The rows come from 6 hidden closed curves, with some noise, and rows from the same curve form a group. Each curve winds through 4 dimensions. The rows are also pushed far along 3 directions, which tell nothing about the answers.
In the rows, zero is written as 128.
Some rows, each with its group after it:
[122 125 124 110 119 129 159 129 133  99 109 130 138] : Z90
[124 125 140 166 119 125 127 162 144  83 127 128 121] : Z877
[117 153 153 151 116 144  87 120 140 122 177  99 138] : Z546
[139 102 111 137 125 123 134 143 126 129  95 136 104] : Z90
[126 133 119 191 131 113  74 110 114 136  98 122 115] : Z90
[127 123 120  97 118 138 172 145 156 107 166 121 117] : Z484
[140 100 102  51 148 149 199 121 115 141 116 132 116] : Z877
[168  90 104  47 191 187 146 113 108 195 142 137  98] : Z284
[129 128 133  80 167 179 104 112  98 193 157 128 134] : Z284
[143 130 126  84 151 122 173 103 135 159 134 144 142] : Z546
[167 106 133  74 177 150 138 106 118 179  88 163 145] : Z877
[116 174 134 139 167 146 102  91 130 176 215 117 132] : Z635
[156 146 120  75 217 182  83  51  96 241 177 133 135] : Z284
[132 113 113  89 132 141 182 138 134 117 145 121 111] : Z546
[127 117 142 125 116 114 138 151 135 131  84 159 147] : Z635
[137 121 124  63 138 168 149 132 139 125 171 122 124] : Z546
[122 113 138 117 100 109 161 158 122 123 107 130 133] : Z90
[137 107 120 146 110 115 103 125 113 142  91 119 113] : Z877
[ 97 138 133 193  91 115 105 163 128  77 138 104 112] : Z635
[119 134 131 136 109 123 106 142 135 116 129 136 134] : Z484
[144 112 127 149 171 161  65 112  89 191 114 125 106] : Z484
[135 107 126  78 140 156 134 135 114 150 108 144 131] : Z877
[125 114 112 104 124 134 173 147 132 109 143 121 107] : Z635
[155  86 115 106 135 113 151 133 114 171  64 153 114] : Z90
[125 113 111 138  95  88 179 149 149  97 107 131 112] : Z90
[127 144 144 107 109 125 145 139 169 103 173 130 148] : Z877
[119 130 119 106  96 105 190 125 141  77 126 108 132] : Z635
[ 94 137 146 166  58  61 169 155 141  63  53 143 165] : Z284
[154 138 137  92 156 153 121 109 154 155 188 131 134] : Z877
[ 99 163 137 156  87 115 107 148 158  83 183 115 137] : Z484
[103 165 131 184 131 118  89 124 119 121 174 112 123] : Z546
[134 117 132 118 132 117 167 122 126 137 107 130 132] : Z484
[121 125 131 157 123 132 114 142 125 124 136 116 114] : Z484
[159 118 111  97 152 128 137  94 140 156 101 154 134] : Z90
[130 125 111 124 148 116 152 115 118 135  88 152 131] : Z284
[143 110 134  68 114 115 189 125 141 134 102 143 150] : Z284
[138 116 130 153 160 162  56 134 104 167 123 133 111] : Z284
[119 141 156 178 109 110  84 139 133 126 108 136 149] : Z546
[155  78 114  98 139 138 133 134 113 161  45 158 119] : Z484
[137 123 113 127 162 126 144 118 113 160 129 138 112] : Z546
[139 131 137  96 133 157 126 133 151 120 170 126 134] : Z635
[121 116 131  84 102 129 188 143 137 110 145 111 129] : Z284
[133 122 140  99 117 136 131 137 134 121 114 136 145] : Z546
[120 145 144 133 107 137 107 142 167 112 178 125 137] : Z484
[126 130 141 122 124 121 138 145 138 139 122 152 144] : Z635
[116 114 151 173 108 128  75 162 105 128  79 131 132] : Z90
[115 141 133 111  97  93 187 121 146  99 128 121 149] : Z284
[136 136 121 148 144 134  91 100 128 137 118 132 129] : Z90
[139 125 131  90 136 130 137 105 119 156  99 144 149] : Z877
[131 133 122 127 158 167  86 130 114 161 194 110 100] : Z635
[ 92 156 128 170 101  89 153 140 132 106 151 116 128] : Z635
[132 132 131  82 166 174 139 125 126 144 169 132 132] : Z877
[143 135 118 114 153 142  96  80 118 181 133 129 131] : Z484
[123 121 117 141 125  95 173 140 125 119  99 143 120] : Z546

New rows, each followed by its group:
[136 140 108 125 166 148 125 105 128 145 177 122 107] : Z284
[120 129 121 100 113 134 159 155 148  99 167 128 120] : Z484
[155  93 114  57 161 173 138 127 106 162 112 141 117] : Z546
[107 138 127 120 120 142 129 136 121 114 152 113 128] : Z877
[108 129 137 111 108 131 177 166 149  72 135 137 142] : Z877
[157 104  93  82 156 132 170 104 128 158 114 140 107] : Z90
[139 114 148 144 134 111 128 122 115 155  70 142 145] : Z484
[130 130 138 129 177 176  76 116  96 169 134 133 129] : Z877
[112 145 119 118 126 128 138 107 112 110 146 105 131] : Z546
[124 127 149 135  90 101 138 139 139 112 100 130 151] : Z284
[145 143 122 131 163 139 115  91 130 154 176 111 117] : Z877
[124 117 144  89 106 129 156 141 129 131 117 129 148] : Z284
[124 131 120 145 144 119 127 105 102 146 111 119 123] : Z546
[160  86 116  85 162 140 169 137 123 170  93 159 111] : Z546
[118 177 162 217 125 127  25 120 149 123 199 102 133] : Z877
[148 115 118  96 157 159 149 130 139 132 168 123 104] : Z877
[117 163 135 111 171 181 104 108 126 147 221 109 129] : Z877
[107 127 140 164  94 126 100 164 123  83 112 120 128] : Z546
[102 131 127 154 108 122 126 142 112 101 112 114 125] : Z877
[102 165 124 113 111 127 150 111 135  90 193  92 137] : Z546
[113 162 151 138 115 145  80 121 140 117 184 106 148] : Z546
[134 107 127 126 119 137 113 145 117 120 106 124 116] : Z635
[120 118 146 147  86 113 120 169 145  88  98 139 137] : Z877
[128 145 129 116 124 117 143 101 146 137 147 123 143] : Z484
[128 144 143 164 143 145  81 134 138 150 180 122 118] : Z546
[114 135 126 124 154 166  99 130 106 153 154 126 120] : Z284
[117 149 118 138 113 128 105 110 144 123 159 115 128] : Z484
[121 144 145 164 109 126  65 132 140 130 131 131 143] : Z484
[140 127 128  66 149 140 169 130 145 163 158 154 138] : Z635
[144 118 114  57 125 118 204 105 149 138 116 143 143] : Z484
[121 133 133 161 106 109 125 154 153  87 122 141 130] : Z284
[154 110 117 134 153 120 122 105 113 159  92 134 118] : Z284
[130 123 127 119 130 120 133  99 102 142  85 122 143] : Z546
[120 148 140  95 112 139 137 124 148 106 168 118 152] : Z546
[145  92 120  96 126 126 196 161 145  93  97 146 116] : Z877
[112 138 131 179 122 118 121 148 135 113 155 118 111] : Z546
[138 101 102  55 137 134 211 146 130 114 118 146 116] : Z546
[184  84 114  99 196 155  92  97  95 215  65 165 115] : Z284
[139 130 133  89 126 115 165 111 148 141 120 144 155] : Z484
[137 135 117  63 155 155 143  84 110 156 151 115 139] : Z546
[145 115 114  87 107 103 194 120 154 113 124 126 126] : Z877
[121 136 115 114 132 115 166 129 129 116 145 131 123] : Z546
[134 146 151 159 161 146  41  96  99 182 120 133 149] : Z877
[139 152 136 120 151 150  76  85 136 178 172 126 141] : Z484
[130 122 145 128 109 113 145 149 152 117 112 146 144] : Z546
[140  91 117 136 124 105 130 115  82 135  14 132 128] : Z635
[136 135 111 123 170 135 122  98 112 162 121 145 126] : Z284
[128 110 129 139 143 150  95 134  91 154 106 120 113] : Z90
[124 130 130 129 139 122 125 131 116 164 128 142 130] : Z635
[135 131 121 115 115 105 156 108 139 125 130 118 130] : Z877
[121  96 115 130  88 102 156 148 111 105  54 129 120] : Z877
[130 134 151 146 124 124 104 134 140 138 130 138 143] : Z546
[111 157 129 155 128 123 129 112 129 111 164 104 128] : Z877
[116 137 150 153 108 142  71 134 122 113 129 110 141] : Z546
[142 119 147 198 123 103  66 129 118 134  65 139 133] : Z877
[145 130 110  83 149 144 153 101 151 129 142 139 132] : Z90
[125 137 140 151 127 108 107 100 110 150 104 120 143] : Z284
[ 91 170 149 127  90 114 158 131 153  74 183 103 159] : Z90
[156 126 124  97 170 150 156 116 147 137 166 132 120] : Z877
[120 120 122 125 130 101 180 134 120 141  84 154 133] : Z635
[131 110 108  85 121 136 158 123 118 139 122 120 115] : Z877
[ 96 149 151 191 117 128  68 133  94 135 146  93 125] : Z90
[134 109 135 117 120 145 122 138 120 124 103 123 128] : Z546
[113 148 131 130 105 127 113 140 148 105 164 126 134] : Z484
[133 111 113 115 134 117 186 140 131 124 121 135 111] : Z546
[122 128 142 169 104 102  99 143 128 134 109 132 131] : Z90
[110 146 148 159 114 151  63 136 124 110 159 103 133] : Z546
[127 111 116 153 117  92 125 114  93 141  30 141 132] : Z484
[135 125 120  89 114 120 179 130 164  90 112 146 142] : Z90
[122 129 138 201 130  91  76 118  87 153  45 144 139] : Z546
